The rows of a group lie close to one hidden flat surface of 9 dimensions, which may be shifted away from zero. Surfaces can cross.
Some rows, each with its group after it:
[-20  11 -36   4  42   0  23 -39   3   3  -9  31  13  -3] => j219
[  8  24   0  -5  12  20 -19 -25  23  -9  -1  14  -5  10] => j219
[ 27   2 -36  37  -9  41  -2  15  -3  21  23 -38 -15   0] => j371
[ -9   2  15  -2   0  -2  22   7   8 -32   0  25 -23  21] => j709
[ -5   6 -18  -8  11  -8  16 -16   9   9 -10  19   0   4] => j219
[-46 -12   1  16  -5  14  14 -10  26 -24  13  18  17 -25] => j822
[-13   6 -31  -5 -21   6   6   7  -8  -3  -7 -23  28  -1] => j822
[ 12   2  -2  -5   0  10  -2  -9  -8  31 -15   9 -38  14] => j219
[ -4 -10 -24   7  -2  48  24  -7  10   0   8  -6  -9   0] => j709
[ -6   9   7  20   8 -17  -7 -20  -2  -3  15   0  31  -7] => j743
[-12  10  27  22 -25 -46 -11  -4  -3  -1  11   5  13  -9] => j743
[  2 -19   7  -5   4   2  26  -9  -6  -2  10   2   9   5] => j219
[ -3  -6   8  -7  26 -29   2  13  -3  -3   0  10  -1   3] => j371
[ 38  -9  21 -13  47  35  22 -20 -12   4  12  -9 -10  30] => j709
[-12 -30  12  24  25  -2  15 -11 -30  23   2 -26  10 -42] => j709
[ -9   5 -29 -23 -23  -8  15  -2 -20  11 -37 -26   3  -9] => j371
[ 16  -3   9  17 -23   5  12  -5   2 -11   3   9 -27  -7] => j822
[-10  28  15   0  -2 -26  18 -54  34  17   0  -8  25 -19] => j743
[-26 -13  -5  15  20   6  18  11  -1  -2   7 -13   5 -13] => j371
[  3  12 -19  -6  12  -5 -15  14  -7   6  -2  31 -16  35] => j709
[  8 -23 -25   9 -22   8  49  -4  -3   5   9   2   4   0] => j743
[-16  21 -45  -3  -2 -59  36  35  26  -1  -4 -11   5 -12] => j371
[-20  30   1  26  -6  -2   5 -12   7   1   3 -37   2 -19] => j822
[-16  11  -2  22  -5  17 -15   5  27  11  30  -8   4  -4] => j709
[-21  32   8   8  11   1  -5 -27  -8 -18   9 -33  44   6] => j371
[ 12  12   2 -19  23  30  20 -33 -10 -26 -11   6   0  32] => j709
[  0  -3   8 -10 -21  20   5   1  20 -23 -21  23 -47   2] => j219
[ 23  16 -35  -9  16 -20  -7  18  20  -1  -5 -20  11 -18] => j219
[-10 -10  33 -10   6 -30   4  -6   9  27   9  17   3   2] => j822
[  4   7   3  -9  21 -20   0   2 -18 -12  -6 -12  16   7] => j743
[ 21  -6 -45   1  34   1  -6  20  10  41  -1  23 -29   2] => j822
[ 29  -2  -6   5  34  32 -20   5   4 -15   2  -8 -13  -4] => j219
[ 14 -14   6  -9 -30   9   7  -2   1   9   3   5   2   8] => j822
[-26  -7  17  27  31  -4 -37   2 -16   3  33  20  30  11] => j822
[ 35  13   0 -12  -2  -5  -8  -7 -24  29   1 -28   9  25] => j822
[-15  11   9  -4  -9 -18  -3  17   4  14 -14 -10 -24 -10] => j743
[-21  11   6   1  51 -14 -20  -5 -24 -17 -10  20  13   9] => j822
[-12  -3 -21  -9  16  18 -29  29   1 -20 -14  20 -12   4] => j743
[-60  -7  10  30  22  -4  17  -3 -24   7  16  15   0   6] => j709
[  8  10 -26  -8  36  39  18 -35  28  16  -1  -2  -9  -3] => j743
[ -1   5  15  33  16  -2   2 -17 -14 -21  14   2   4  -9] => j743
[  6 -12  -9  30   7 -10 -14  23 -20  14  16   8  -3   2] => j743
[ -6 -16   1  28   0  14  -3  18   0 -37  11  23  -2 -12] => j219
[  0  -6 -26   1  31  -2   2   1 -16  10  -4  -5  13  -1] => j219
[  3 -11  22   0  25   8 -21  -3 -15   3   3  19  -7   7] => j371
[ 35  15 -14 -12  45  10 -12 -39  -4  23 -11 -16  20 -12] => j709
[ -7  -2  -1  17  18 -21 -16  -1 -17 -20 -15  26  -5 -19] => j709
[  1  18  28  -1 -15  -4 -50  -1  -1  15   5  12  -8  19] => j743
[ 14 -14  36  -9   5   0  12  -9  -3  10   1 -18  -5  -7] => j371
[-32  13  27  15 -12 -32 -12  15  -5  -6  -5  -1 -24  -7] => j822
[ 15 -12  -6  -2   3   7  17   5  17  26   6  -9 -16 -10] => j371
[ 34  14   9  12   2   9 -14   0  23  26  39 -24  10  17] => j371
[ -7   9 -15 -10 -14  -6 -12  10  -4   9  -7  -2   7  13] => j709
[  4  -9 -21  -8   8 -36  34   2 -11  28  -1  -9  21  -9] => j219
[ 23   2  -7  17  -1  -6   0   9  -8 -19  -7  11 -22  -5] => j371

New rows. What belongs after each?
[ 11  -4  35   0 -19 -23 -29  -2 -24 -31 -13  -8  18 -19] => j709
[-17 -15 -26  -3  18 -13  12  23 -28 -12 -29  11 -17 -14] => j371
[  8  22  -2  -8   9 -15  -7 -38  22 -10  -2  23  38   1] => j743
[ -1  -7   9  27  -7   7  -5 -13 -20  27  15  15  -9  16] => j219
[  7  24   7 -45   2   0   4 -25  25  -8 -15   2  19  22] => j219
[-34   0 -14   7  36  -2 -18  12   3  -7  -7  28  -2  -6] => j822
[-15   8  14 -17 -24 -17 -23   8  -4 -26  -6   8  27  11] => j743
[ 12 -13   7   3 -19 -11  25   0  18 -12  12   7   6  -7] => j219
[ 12 -15  -4 -32   5  -1  11  30  29 -66  -6  22  17  -2] => j219
[-10  16  22 -20   4 -28   5 -17  17  -4  -9  10  18   8] => j371
[ 16  -5  10 -11   9  19 -31   9   7  31   8  12 -23  21] => j822
[ 22  -3  34  -8 -21 -35  12  -2   7  34   5   0 -14   9] => j822
[-23  -4  33  13  -8  -5 -38  14  -5 -11  22  25  10  17] => j371
[-39  -4   8  14   4  -5  29  -9   4   7  12 -14   6 -12] => j709
[-22 -10 -35  22 -15  18   1  24  -3  -1   4  -2 -10 -15] => j371
[ 21  -8  -7   5  31  19  13   2  10   0   8  18 -25  11] => j709
[-51 -11   3  -7  -5  51  -2 -40  21  15  -5  10  11 -14] => j371
[-13 -13  19   1 -15 -13  16   3  39   0   9  22 -14 -14] => j371
[  2 -16   0   1  47  27  -2 -17 -35   7   2   4  12  15] => j219
[-22  -6  28   8   0  44 -14 -39 -28 -14  -8 -17  12  -6] => j371
[-20 -13  -3 -22  29 -25   1   8   7  16  -5  31  10  -3] => j822
[ -8  16 -11 -21  -6  -2  16 -47  20 -24 -42  31  -6 -14] => j371
[  8  -6  -6   4 -41 -30  14   8  12  -7  -6  40 -25   0] => j743
[-19 -19   7   4 -21  31  -5 -15  -3  -7 -15  21 -20 -16] => j371
[ 29  19  -4  -2 -27  15 -24  -3 -44  11   7 -49  27  32] => j822
[ 26   8  33  -7 -11 -26 -47   7 -12  -7   0 -11  21   0] => j709
[  3  -7  22  15  29 -10   5   9   3  -9  21   5  -1  -3] => j371
[-20   5 -23   9   8   6 -18   6  -7  -9 -15  33 -20   2] => j219
[-33  20   4  -2 -22 -27 -15   6  12 -26   4   6  35  -5] => j219
[-25  15  29   8  18 -62  -1 -22 -11 -24 -21  13  18 -28] => j709
[ 5  2  2 -1  1  5 -5 -5 -5 -4  5  2 16  8] => j743
[  3  -8  -7  12  14  27  -7  25 -15 -10  -3   0 -32   7] => j743
[ -9  30  19  14  38   0 -29  -9  -5   9  -2  -6 -19   6] => j822
[-44  -9 -32   7  31  20  55 -13  27  -1  -6  -7  -2 -39] => j371
[ 21  -6  11   3 -24  14   3   6   2  31  14 -36  -6   0] => j371
[ 39  17 -11 -47  18  18  24 -27  39   5 -25   6 -32  12] => j219
[ -8  18 -15   4   0 -12 -13   3   9   1  -5  -4   6 -13] => j219
[-13   0   1  -5 -19 -34  -2  17  -3  -7   4   2  27   2] => j219
[ 10 -18 -19 -23 -28   8 -13  30  11  31  -2  11 -19  11] => j822
[  9  14 -44  -3 -14  15  -8  -9  11  -6 -19   2  10 -17] => j709
[ 28   4 -27  21  29  10  12  17 -12  17  21 -44  -1   2] => j371
[-15 -35 -11  -2  39  24  22   2 -24   1 -20  -1 -22 -21] => j371
[ -2  -1  30  24 -14 -25  19 -14  17  26  27  -3  -4 -12] => j822
[ -6 -27  -5  10  -2   4   4  12  -7 -23   8  60  -8  19] => j219
[ -1   4  -5 -15  16  31 -14  12 -10 -18 -32 -16 -33  -6] => j219
[-42 -16 -22   7 -13  27 -26  17 -12  13  -4  20  -2   1] => j371
[  7 -26 -19  -1  -3   9   5  28   8  37   0   8 -30  -5] => j371
[ 30  24 -25  -2  19  10 -17  -7  -8  20   4 -10   9  22] => j371
[-17  -1 -18 -12  34  20   7  -8 -21   0 -26  -2 -14  -5] => j219
[-17 -20  24  24 -31  10  -9  16 -32 -21  -2  -7 -13 -14] => j371
[  4  -8   2  14 -11  30  -3 -10 -27 -14 -17 -14 -14 -13] => j371
[ -6  -3   2 -16 -25  -3  15  12  -4 -45 -17  13  -1   8] => j743
[ -7  -2  -3   8  27 -21   8  36 -15  11  24 -37  17   4] => j371
[-18   7   0   0  13  28  24  -9  19  28  -9 -28 -51 -16] => j743
[ 21   5  15   9  40  -1 -19 -12 -27   6  12  13   6  25] => j822
[-22 -17  23  12   0  38 -27 -12   2  -5   8  30  -8  -1] => j371
[  6 -31  19  11  12   1  -5  27 -36  28  18  -8 -13  10] => j709
[ 10   3  -8   7  -4 -40  16  -6  -8  16   8  -3  30  -2] => j743
[-32  22   3   8  30 -12 -10 -13   6  31  20   3  11  18] => j709
[-34 -10 -31  35  34  12   2  34   0  -1   1 -12 -24 -39] => j743
[-17  19  -6   7 -20  29 -37  20   2  -3 -11 -14 -38   0] => j822
[-22   5  -4 -39  12 -25   6 -15  -6   2 -36  11  10  -1] => j371
[  5  25  -8   5   1  24 -23  -1  29 -26 -15  -1 -25 -12] => j219
[ -8  -9 -14  12   8 -10   2  27 -42 -18 -15  -8  -8  -5] => j371
[ -1 -15   4 -27 -43 -37  33  28  12  -3 -14  -3  -4  -6] => j219
[  2 -16 -47   7  32   5   6   1 -25 -15   3  20  40   4] => j822
[-27  19 -25  25  18  -5  -7 -24 -14  30 -13  -5  -5 -20] => j219
[-21  20  16 -15  -9 -23 -20 -31 -23  46   5   9  30  43] => j219
[-23  11   8   8  19  -7   5  13 -10  32   4 -45 -15 -16] => j743
[ 31  -9 -34  12  42 -11   6 -13  -5  29  23  28  19  12] => j219
[-13 -13  -4 -14  23  13 -24   0  -5  20  19  12  32  17] => j822
[  9  -5  -4  -6 -13  -5  42  -6  30 -11 -14   7 -23 -20] => j219
[ -5   1 -32  -4 -15 -12 -10  14  31  18 -13  35 -28 -14] => j743
[-10   8   1  10 -20 -26 -23  -8   2  26  25   3  46   2] => j743
